The same things were measured in two ways. Each way mixes the same 8 hidden numbers, adds some noise and spreads widely along 6 directions of its own, which tell nothing about the thing.
Some things both ways: the first way, then the second way.
[-16  14  28 -17  18 -16  -5  11 -32   4 -20 -20   4   3   9]
[ 17  -5   7 -17  -1  10  22  11 -24   0  -5 -19 -14   6  -5  11  -7]

[-19  31  -9   5 -12   7  -9 -13 -24  -3 -14  -6 -11  -6  -8]
[ 21   8   8  -2   4  -2  -1  12   0  14  14  14   8 -16  -2  13   8]

[ -1   7 -31  10  -4  11  17   2  -6  -6 -10  17 -33 -23   2]
[  3  13  17  13   6  -5  -6  15  25   8   3  12   4 -23   3 -11   0]

[ 32  -7 -26  20  -4   4 -14 -34 -10 -16 -28 -11 -37 -12  -5]
[  4   1   2  -4 -18  14  -3   7 -12   8   2  -3  13  -9   7  11   2]

[-28  -3   1   1   4   9   8   8  -7 -12  17  14  -9 -15  24]
[ 14  16   6  -2 -16  10  12  17   6  14   6  -3  -2 -34   2  -6 -16]

[ 28 -39 -12  15 -32 -27 -13   8  -4 -22 -17 -10  14 -13 -15]
[  8  -4  -8  -2  -6  -2  -8  -2 -12  -4  10  -4  11   0  10  13   5]

[ -4 -22  -1   2  -9   0  21  31 -13 -14   0   4  15  -3  12]
[ 13  -9   5   1  -6  18   8   9 -11   3   4  -1  -4  -2   0   9  -6]

[  5  22  14   4  -5   1 -10   5 -28  -2 -10  -8  12  -4   7]
[ 24   3  18   5  -7  10  -3  22   4  -4 -16   6 -14 -12   4  -2 -14]

[ -9  10  -5  28 -10   4  -2  14  -1   5   6  -9  -2   2  16]
[ -8  10  11   0   0   3   0  -4  16  15   4 -14 -17  19  -9 -30  10]

[-29   4 -21   6  12 -18   9  18  28  24   8 -35 -10   3  -2]
[  5   0  -7 -10  25 -17  -2   8  14 -14  -5  -1  -2 -18 -30   6  -8]

[-29  -8   2  -8  -1   2  12   5  -6 -13   5  13  -1  -8   9]
[ -7  -7  -8   0   3   0  14   9  -3   3  -1  -3  -8  -1  -3   0 -13]

[  1 -21   5  -5  -3 -10 -14   4 -15 -15 -22 -19  10  -4   3]
[  5  -5   1   2  13  11  -6  -5   2  -4   5 -12  -4  17 -22   4   3]

[ 19  -1   4 -16  -2  -3   9   5 -35 -11 -17  -4   1 -10  -4]
[ -2  -6  -5   4   1 -16 -12 -10  -5  -5 -12  -7   0  20  13  -5   7]

[ -3 -14  -8  -5  16   4  18  19  -1  -7   8  -3   1  -3  14]
[ -8  -2 -16  -3  -3  16   3  -2 -11  -4   7  -2  10   5 -15  18 -10]

[ -2  -3 -16  -7   4   1  16  12 -17 -19   5  14   2 -13   1]
[ -4   9 -20  10  -9  -3   0  -4  -5  14  17  14  14   4  10  13  -2]

[ 20 -14  -3   9   2 -14 -30 -21  -5 -21 -13 -21  -1  -3 -11]
[ 16   2  12  -2  -3  15  -2  18   2 -10  -3   1 -12 -15  -5  -7 -25]

[-16   5   4  14   2 -15  -6  -1  -1  -5  -1  -2   0   7   2]
[ -6  10   5  -1 -11  -8  -8   6   7   1   3  15  -8  -3  16 -17   3]

[-25   5  -5   6 -12  18   8  -5 -19 -21  16  18  -7 -10  13]
[ 11 -21  -9  13   3   1   7  14   0  -5  -5  -5  -6 -13   0   5 -22]

[ -3   9  -6  19 -23   9 -14 -24  -4 -12  12  -2  -7 -10   0]
[  0   0  -5   9  -8 -16 -10  -6   6   3 -11  -3  -4   6  19 -15   0]

[  2   5 -12   7 -15   1   4  15 -16  -3 -16  -2   2  -8  -1]
[ -9 -20 -15   8   6  -9  -5   7  -9  -5  -6 -14 -10  29   9   0  -5]

[  0 -24  -6 -14   2 -14  11  13  -1  -9 -14  -7   5  -9  -4]
[ 14   7  10  -3   2  -1  -7  13   6  -5  -3  13   5 -23  -4   7  -3]

[  8  -9 -23  11   3  -9  12  10   1  -2  -5 -15 -11  -4  -3]
[-12  -6 -17   6  -8 -15 -19  -6  -5  -5   8   4  14   5  22   2   4]

[ 25 -13 -16  23 -20 -16 -10   4  -1  -7 -12 -18  -1 -10 -10]
[-12  -3  -8   2  -3  -5  -6  -8  -9   1   9  -8   5  20  13  -2   7]

[ -5   5 -15  10   2   4  11  13   4   7   1 -14  -9  -4   5]
[-16  -6 -14   0 -10  -1  -4  13  -8   0   4   1   2   0  12  -5 -14]

[  2  31  -2   2   1  17  -2   2 -38  -3 -13   2 -13  -8  10]
[  4  -2   3   2  -7   4  -3  16   0   5  -2 -13 -13   5   6 -11 -12]

[ 12   5  -2  30  -1 -12   5  15  -1  -1  22 -14   4   7   5]
[-13  -9  -6   9  22   1  -4 -16  18 -23  -6   4  -3   6 -25  -4  -8]

[ -1  -7   0 -12  -6  -3   7  20 -24 -10 -11   2  10 -14   8]
[ -7  -4 -18   3   6   5   8   4  -1   5   2  -7   3   4 -17  14  -8]

Other things, the second way, with their names:
J243: [  3  -4   2  -7  -2   2  -4  -5 -14  -2   2 -31  -2  18   6  -2   4]
J520: [-12  -6 -14   1  -7 -11 -11  -4  -7  -8  -1  -1   8   4  13  -1  -4]
J651: [ -5  -2  -3   3   4  -1   7   6  -3   4   0 -10  -1   6   0   2  -6]
J158: [  2 -16   1  15  17   3   3  -9   0   3   9  -3   3  17  -3   8   8]
J940: [ 16   0  16  -9 -13  11   3  21  -5  -1  -8  -5  -5 -26   2  -1  -8]
J124: [-16  -8 -16   0  -3   0   9 -12  -9  13   7  -8  -6  31   1  -4   4]
J806: [  4  -9   0  -7   7   1  13  11 -14  -5  -9 -18   0  -3  -6  15  -4]
J464: [-16 -16 -10   2   5  18   6   8  -5  -6  -1 -12   1   7 -13   5 -15]
J713: [  9  -7   0  -1   3  11  29  10  -6  10  -4  -4 -16  -1 -12   3 -13]
J85: [10  6  6 -1  7 -7  7 -1 -2 -1 -9  9 -4 -1 -2  7  5]
J169: [-16  -2  -3   4   7   4   8 -14  -2   8   2  -7   1  22  -6  -3   2]
J44: [ -9 -13 -17   8  -4  12  11  10 -20   1   9  -3  -1  14   7  13 -23]
J235: [ 28  11   1  -2  -4  -5   9   3 -15   4  -1  16   7 -14   9  24  -3]
J258: [  0  -1  -2   3  -9  -8   7  -6 -16  17  -2  -9  -6  28  23  -3   8]
J513: [-13   0 -14  -1   1  -5   0 -18  -5   9   6 -12   6  23  -5   0  15]
J764: [-23  -3   0   1 -12 -27   3   1  -4   4 -15  20  -9   7  33 -19  12]
J379: [  8   0  -3   3   4 -10  -1 -14  -8   7   7 -15   1  24  10   5  19]
J8: [ -9  -9 -16  -4   1 -11  10 -14 -10  -5  -8  -9  -5  14   1   0  -1]
J248: [ -1  -6 -12  -7 -20  11  -6  17 -12   1   8   2   2 -10   4   2 -13]
J123: [-11   5  13   0  -5   2  -5   8  10  -7  -4  12  -1 -19   7 -16  -6]
J434: [ -7  -5   5  14  18  -9 -11  -9  20   5   0  -5   6   6  -6  -9  12]
J527: [-14 -13 -30  12  -7  -6 -11  -7 -16  -3   2   5   3  32  14  13  -1]
J533: [  5  -2  22  -4   8   5  10  -5   0  -3 -12   1 -26  21  -4 -15   6]
J834: [-16  -1 -18   5  -5 -21  -4  -5   6  -1 -16 -10 -16  24  10 -20   0]
J977: [  6   4  -1  -4   0  15  10   2  -4   5   3  -7   4  -5 -17  14  -3]
J136: [-15  -3 -10   7   3 -19 -10  -1  23  -5 -13  -5  -6  -4  -4 -21  -3]
J53: [ -8 -12 -20   7   7   0  -3 -13 -10  -6   5  -1  16  16  -5  23   6]
J273: [ -5  -2  -9   4  11  -9  -2 -11   7  -1  15   3  -2   7  -4  -5   4]
J678: [-16  -3 -12   4  -2 -22  -5  -5  -2   8  -6 -14 -12  32  18 -18   4]
J964: [ -9  11  -7  -5   0   9  13  -5 -17  11  14   9  13   9   0  17  -2]
J945: [ 24   2  22   2   1   8  -5  14   8  -9 -15  -4  -1 -25  -5   3  -6]
J401: [  3   6 -14  17   7  -6   6  10  23   7  -2  17  -2 -20 -14   3 -19]
J625: [ -3  19   4   1 -16  -8  -5   8  13   9  -1   6 -14  -5  15 -27  -6]
J66: [-16 -15   1   5  12  -4  -1   8  11 -13  -7   5  -1 -12  -7  -8  -9]
J915: [ 21  24  13  -6 -11  31  12   5 -10  12  10   2   0  -1 -10  14  -5]
J489: [  3   5   5  -2  -4  -5   7  -1  -5  15   7 -11 -13  16  13 -15   2]
J131: [ 13  -1  12  -3   8   9  28   9  -4   9  -6 -15 -16  -3 -11  -1  -5]
J500: [ -2  12  -7  -6  -8  -7 -12  -6  -2  -3   2   2  12  -6   3   5   6]
J190: [ 10 -11  -7  12  15  -7   6  10  13  -1   1  11   5 -26 -14  11 -11]
J645: [ 10  10  12  -8   0  24  22  -6 -15  12  10   1  12  -3 -11  23  10]
J805: [ -6   3   1  -6   8  -4  10 -20  -1   1 -18 -11   1  14 -13   3  12]
J504: [ -2 -13   0  -1  13  -5   4  -6 -16 -12   1  -4   5   9   7  15   7]
J663: [-22  -8  -4  -2   7  10  -3  -4  -3 -11  -1  -9  15   0 -11   5  -6]
J974: [ 11  12  -2  10  -9  -4 -28  -2  14 -15  -2   1  12 -17  10  -2  -2]
J36: [ -6  -4  -5 -10  -1  20  12   1 -19  -1   6 -16  12  -8 -10  15 -14]
J563: [-13   3 -16   8   6 -14  -7 -16   2  -1   6   0  11  16   4   5   5]
J198: [-16  -5  11  13  15   9   9  -1  21   1  -3   6   3 -12 -13 -12  -2]
J824: [-14  -4  -7   4   9   9   2   8  17   1   8  -6   8 -23 -24  -4 -15]
J783: [-15   4  -8  -8  -9   0   1 -12 -13  13   8  -3   6  20   4   1  14]
J103: [ 14  26  14   0  -2   8  -5 -11   2   5  14   4  -1  12   3  -6   8]
J817: [ -9  -3  -9   6 -16   8  -1   8  12  15   4 -15 -13   7   0 -23  -7]
J476: [  5   5   0  11  -1 -21 -32 -11  12  -4  -4  -5   4  17  16  -6  18]
J388: [  9  11  -6  11   4  -4 -25 -14   7  -9  10  11  18   9   1  14  12]
J983: [-19  -4  -7   5   2   5   1   0  12   2   0   5   4 -10 -13  -7  -9]
J973: [ -5 -20  -8  -3   3  10  22  14 -16   0   0  -8  -8   2  -9  11 -14]
J706: [-14  -8 -12   1  -7  17  11   3 -11   2  14 -13   9   0   0   6  -9]
J453: [  1  -5  -8  16  13  -6  -4 -14  17   1  -6 -14  -8  25 -16  -4   8]
J42: [ -5  18   6   0  -1 -13 -19 -17  18   5   1   8  -1   9   3 -23  17]
J323: [  1  -4   3   9  12 -24  -5   0   6  -7  -9   9 -16  13  13 -12   0]
J343: [  6   8  16 -11  -3   7   8   6  -2  -1 -13  -8 -22  11  -6 -11   4]
J575: [  2  -3  16  -1  17  -6   2  -8   5  -1 -12 -21  -4  11  -9  -2  18]
J561: [  0   6 -12   6 -13  -2  -2 -18 -13  19  11 -18   8  28  14   4  14]
J254: [ 24   5   7  -3 -13  -3  -1  10  -8   8   4  11  -2 -11  15   8  10]
J931: [ 16  14  14  -5  -2 -14 -17   5   3  -6  -7  -8   0 -11  16  -8   1]
J746: [  1  -2  -2 -11   7 -25  24   1  -5  16  -2 -17 -27  16   0 -14   9]
J671: [  4  12   1  -1   0 -10  -3   7   3   9   9  -4   4  -9   5   0   2]
J657: [-20   6  -9  13   8 -14  -8 -18  23   7   2  -2   8   7  -4 -12  14]
J628: [-12   1  -5   7  -3  -2  -4   7  -7   3   6   7  12   0  14   7  -8]
J468: [-20   2   3   2   3  -1 -10  10  21 -10  -9   8  -5 -14  -5 -22 -15]
J342: [  6   7  -2  -3  -9  -1  19  12 -10  18   4   6  -3  -9   8   5  -9]
J387: [ -8  -4 -25  -2  -8  -1   4  17 -11   6   9   3   0   1  -2  12 -18]
J586: [ -9  11  -1  10  -4  -7 -31 -18  12  -2   6   3  21  10   8   0  23]
J928: [-14  -7 -20   5   1   6  -3  -6  -2  -3   1   3  12   4 -10  13  -6]
J864: [ 10   5   3   7   4  21  -1   7   2  -8   2   4   3  -6 -13  10 -18]
J22: [ -1 -10  -3   0  11  -3  -7   8   6 -13   3  -8  -4  -6 -10  -6  -9]
J515: [-12   4 -15  -3 -10  25   4  -4 -14   6  13  -4  14  15 -11  19  -1]
J792: [15 19 17  4 -9  4 -6 -3  1 -5  2  7  2 -5 15 -2  5]
J107: [  4   2   0  -3  -9  17   9  18  -1   2  -2  -2  -9  -9 -11   2 -14]
J474: [  1  -8  -2  -3   5  20  23   7  -9  -3  -7  -4  -2  -7 -18  14 -18]
J237: [ 29   5  15  12   0  10 -12  -3 -10  -3   6 -11  15   3  14  20   5]
J497: [  1   3   6   8   4 -12 -10  -1  10   0   3  12  -4   2  13 -12   2]
J996: [ 24  -1  18  10   3 -21 -10   5  17  -3 -15 -17 -20  -1  15 -22   8]
J537: [-31 -17 -16  10  -4  -9  -1 -10   0   2 -11  -4  -1  22  13 -11   3]
J480: [-14   5  -4   1   0  10   3  -8  -6   4   8  -2  23  -5  -6  11  -2]
J887: [ -9  -1  -2  -5  -5  11  -2 -21  -7  11  14 -15   9  23  -3  -2  21]
J72: [ 11  12  18  -7 -13  -6 -16   6  -3 -15  -7  11  -2 -16  22  -8   3]
J396: [-18  -3 -25   0 -12   9  12   7   1  14  14   3  -4  -2  -8  -6 -16]
J200: [ -2   3  -7  12   3 -11 -18  -8   6  -6   1   6  16   2  10   7   9]
J882: [ -4  11   3 -15   0  11  11  -9  -5  12  10  -4   8   1 -17   4  11]
J236: [-10   5  13  -2  13  17   7  -7   8   6  10 -10  -5  14 -19 -14  -2]
J652: [-20 -14  -8  18   8 -13  -3  -9   8 -10 -20   0   4   8   8  -1  -3]
J659: [ 17  -3   1   3  -7 -17 -17   5  -2  -9  -9  11  -2  -3  22   2   6]
J265: [-10  -9   8   0   5  -7   6  11  12   4  -1   3 -11  -7   0 -17   6]
J220: [-15  -7 -13  -6  -5  -4   9   1 -15  14   8  -6  -8  29   7  -4   5]
J363: [ -8   8   3   7  10 -18 -12   8  22  -1  -6  10  -3 -13  -1 -18  -8]
J904: [-10  -6 -15   1   8 -22 -14  -3   0 -19  -8   8   0   3   4   0  -7]
J369: [-14   8   6   5  11  -4  -8  -7   5  -5   1   8   5  12   5  -4   4]
J493: [-19   6 -14   2  -4   2  -1   3   5   5   5   8  15 -12  -6   3  -7]
J172: [-14   9  -7  -3  -6   8  11 -14  -4   7   7   6   2   7  -3  -5   0]
J56: [-17 -10 -15  -1   8   4  22   9  -7   2  -3   3  -3   0 -12   7 -21]
J914: [ 16  -1   6  -9  -1   2   3   4   0  -2   1   9  -6 -17  -8   2  -4]
J607: [  2   0  -7 -19   4  13  23   4 -19   3  11  -8   2  -8 -22  18  -4]
J893: [  2  -5   9   3  11  -8  -7   9  10 -19  -7  14  -7 -13   4  -8  -9]
J366: [  3  -2  -6  -1  -2   2  19   2 -21   5   4   1   9  -4  10  20  -7]
J322: [-11  -8  -5  -4  -7   3   5  -6 -11  13  14  -5   1  17   7   0  20]
J408: [ -1  14   6  -9 -14 -19  -7  11   3   0 -13   9  -6 -18  18 -16   1]
J104: [-11  -7  -4 -17  11   0  24  -8 -15   0  -3  -2  -3   1 -16   5  -4]
J621: [-24  10  -4   6   3  -3  -2 -10  19   8   2  -3   0   7  -7 -20   2]
J347: [-2 -6  3 14  8  2 -7 -8 10 -1  5  6  8  2 -2  4 14]
J529: [  0 -13  -1   4   1   1  -1   4  -1   1   0 -13   2   4   0   7  11]
J991: [  4  22   4   1  -9  -8 -14  -3   0  21  16  -6   0  24  18 -11  18]

Some of these things the first way, each followed by its name:
[ 16 -20  11  -2 -28   0 -13 -18 -34 -36 -15  15   6 -15  -3] => J983
[ -9   2 -10  -3  -3  20  -1 -11 -20 -20   1  13 -16 -19  13] => J561
[ 24 -18   4  -9  23 -24   4  28 -16  -5 -13 -30  14  -7   5] => J864
[-12  10 -18  12  -2   8  17   2   7   1  16   4 -13  -5   2] => J56
[  4 -11  -2   7 -26   2 -13 -14  -4 -20   1   5   1 -14  -6] => J520
[  4  16 -29   6  10  -2  10   8 -13   4 -17  -1 -33 -17  -2] => J671
[-18  14  -4  -1   1  -6  -1 -15  -5 -10  -1   6  -6  -3 -13] => J323
[-15  -2  -7  16 -14  -3  -5 -28 -11 -16 -21  11 -26  -3  -2] => J265
[  3   7  -3  -3  14  -8   8   9 -26  -2 -12 -14  -9  -5   6] => J53
[-14  22  -5 -25  37   2  25   9 -24   7 -11  -8 -23  -6   6] => J363
[-14 -14 -18   0 -12  10  15   0  -1  -8  -8  -2 -17 -18   6] => J434
[  6  -2  -7   9 -11   3  -2  -9 -13 -12  -9   2 -10  -5  -1] => J783
[ 11  -5   6  -5  -1   0   9  10 -18  -7  -7   0   1  -8   5] => J468
[ -6   1   6   7 -37   8  -5  -6 -37 -29  -7  18   7 -16  -3] => J158
[-21  17 -10   7 -11   9 -11   8  -4   2  -7   0  -4 -15   7] => J991
[ 14   0  -7   6 -16  -1   8   8 -19  -2 -23   6 -18 -18   2] => J575
[ 12  -2 -22   2   3   4   7 -15 -13 -18 -12  10 -25 -14  -5] => J258
[ -3  34  -8  19  -5   5 -17 -23   0   2   7  -8 -19 -11  -9] => J964
[ -6  -5  -7  12   5  -3   5 -11 -23 -17 -24   6 -25   3   6] => J322
[  8  -9  27 -14  -7  -5  -8   3 -58 -30 -26  14   3 -17  13] => J706
[-27  -1 -13  -5  37   0  10  -5  -4  -5  -4 -13 -25   0  19] => J453
[-14   5   0  -1  27  -9  16  20  -5   4   6  -9  -1   4  16] => J625
[  9   9  13   7  -6  -3  -3 -19 -38 -15 -15   0 -18 -12   4] => J198
[ -1 -15  12  -1 -23 -22  -9  15 -10  -1 -23 -12  10 -15  -1] => J806
[-21  -3 -30   7  12   8  26   9  12   0  -1   1 -21   3   4] => J220
[-16 -18  -2  15 -16 -14  -3   4   8  -6  -4 -10   3  -2   2] => J973
[ -3  -5 -18   9   5   3   9   7   5  -3   2  -5 -14  -9  11] => J977
[ -4   1   4   5 -11   5  -1   1  -2   0   7 -11  -9 -21  11] => J480
[-10  -1 -22  14   5   4   7   7   3  -1  -2  -8 -20  -1   5] => J22
[ 24  -2   0   9 -17   1  -8   3 -23 -14 -11  -4   0 -15  -3] => J236
[-21  23   1   0  12  -2 -10 -24 -17  -8  -8  -7 -16  -2  -3] => J497
[ 18  13 -29  -2  18   6  15  -7 -21  -6 -18   3 -33  -9  -6] => J678
[ 10  13 -31   8  23  -1  26  16 -21  -1 -12   3 -33  -7   3] => J379
[  4   8  15  -4  20 -20   4  -1 -12  13  -6 -34 -10   1   9] => J805
[-20   4   2   9 -10   1  13  17  -5  -1  10   9  -2 -10  13] => J131
[ -3   5  31   1  -1 -21 -14  18 -32  -2 -16 -18  24   2  14] => J107
[ -9  24 -10   2  22   2   0 -30  -6   2 -10   0 -40   1  -1] => J408
[-23 -13  -2  -6  -2  14  13   1   6 -12  11  10  -6 -12  12] => J169
[  2 -28 -29  19 -41  -3  12   6   5 -23  11  13   6 -17 -12] => J190
[-36   5  -4   0   3   5  -1  -4   9   2   1  -5 -17 -14  12] => J651
[ -8   6  -7  -1  29   8  16  21  -4   6   0 -13 -11   0  24] => J515
[ 13   4  -2   4   7   4  17   3 -19  -9  -4  11 -18  -5   4] => J123
[-26 -16   0  -4   9   8  15  29   6  -7  19  12   4 -12  31] => J974
[  4 -11  20 -16  15 -16 -23 -20 -43 -24 -37 -22   2   5   2] => J248
[ -4 -20  -9 -12  26   0  13   1   3 -22  -1  21 -18 -16   8] => J792
[-13   4 -28  19  12  -1  -1 -10  19  -2   7 -19 -10   7  -1] => J527
[ -9   8 -14   4   9   3   9   1  -7  -5   2  -2 -18  -7   3] => J489
[ -2  -3 -14  16 -15   1   9   5  -6  -7   5   6 -12 -15   9] => J657
[ 42   5 -15  -2  17  -2  20   6 -43 -12 -23   2 -27  -5  -3] => J882
[ -6   9 -13 -11  26  -9  22  10  -6  -2   9   0  -8  -6  -4] => J235
[  7  -1 -22  11  -1   8  -1  -9  -6 -22  -1  12 -14 -15  -3] => J44
[-27  -7  14   5 -17 -10 -16 -28  16  -7  14 -12   0  -1  -8] => J104
[-29 -14 -11  14 -13  -5   5  11   8 -16  16  12   5  -1   2] => J273
[ -7 -16  -7  19   8  -9  -2 -14  23 -12  20  -7 -10   2   5] => J172
[  1   5 -11   4  14  -3  18   9 -18   0  -1  -4 -18  -2  12] => J136
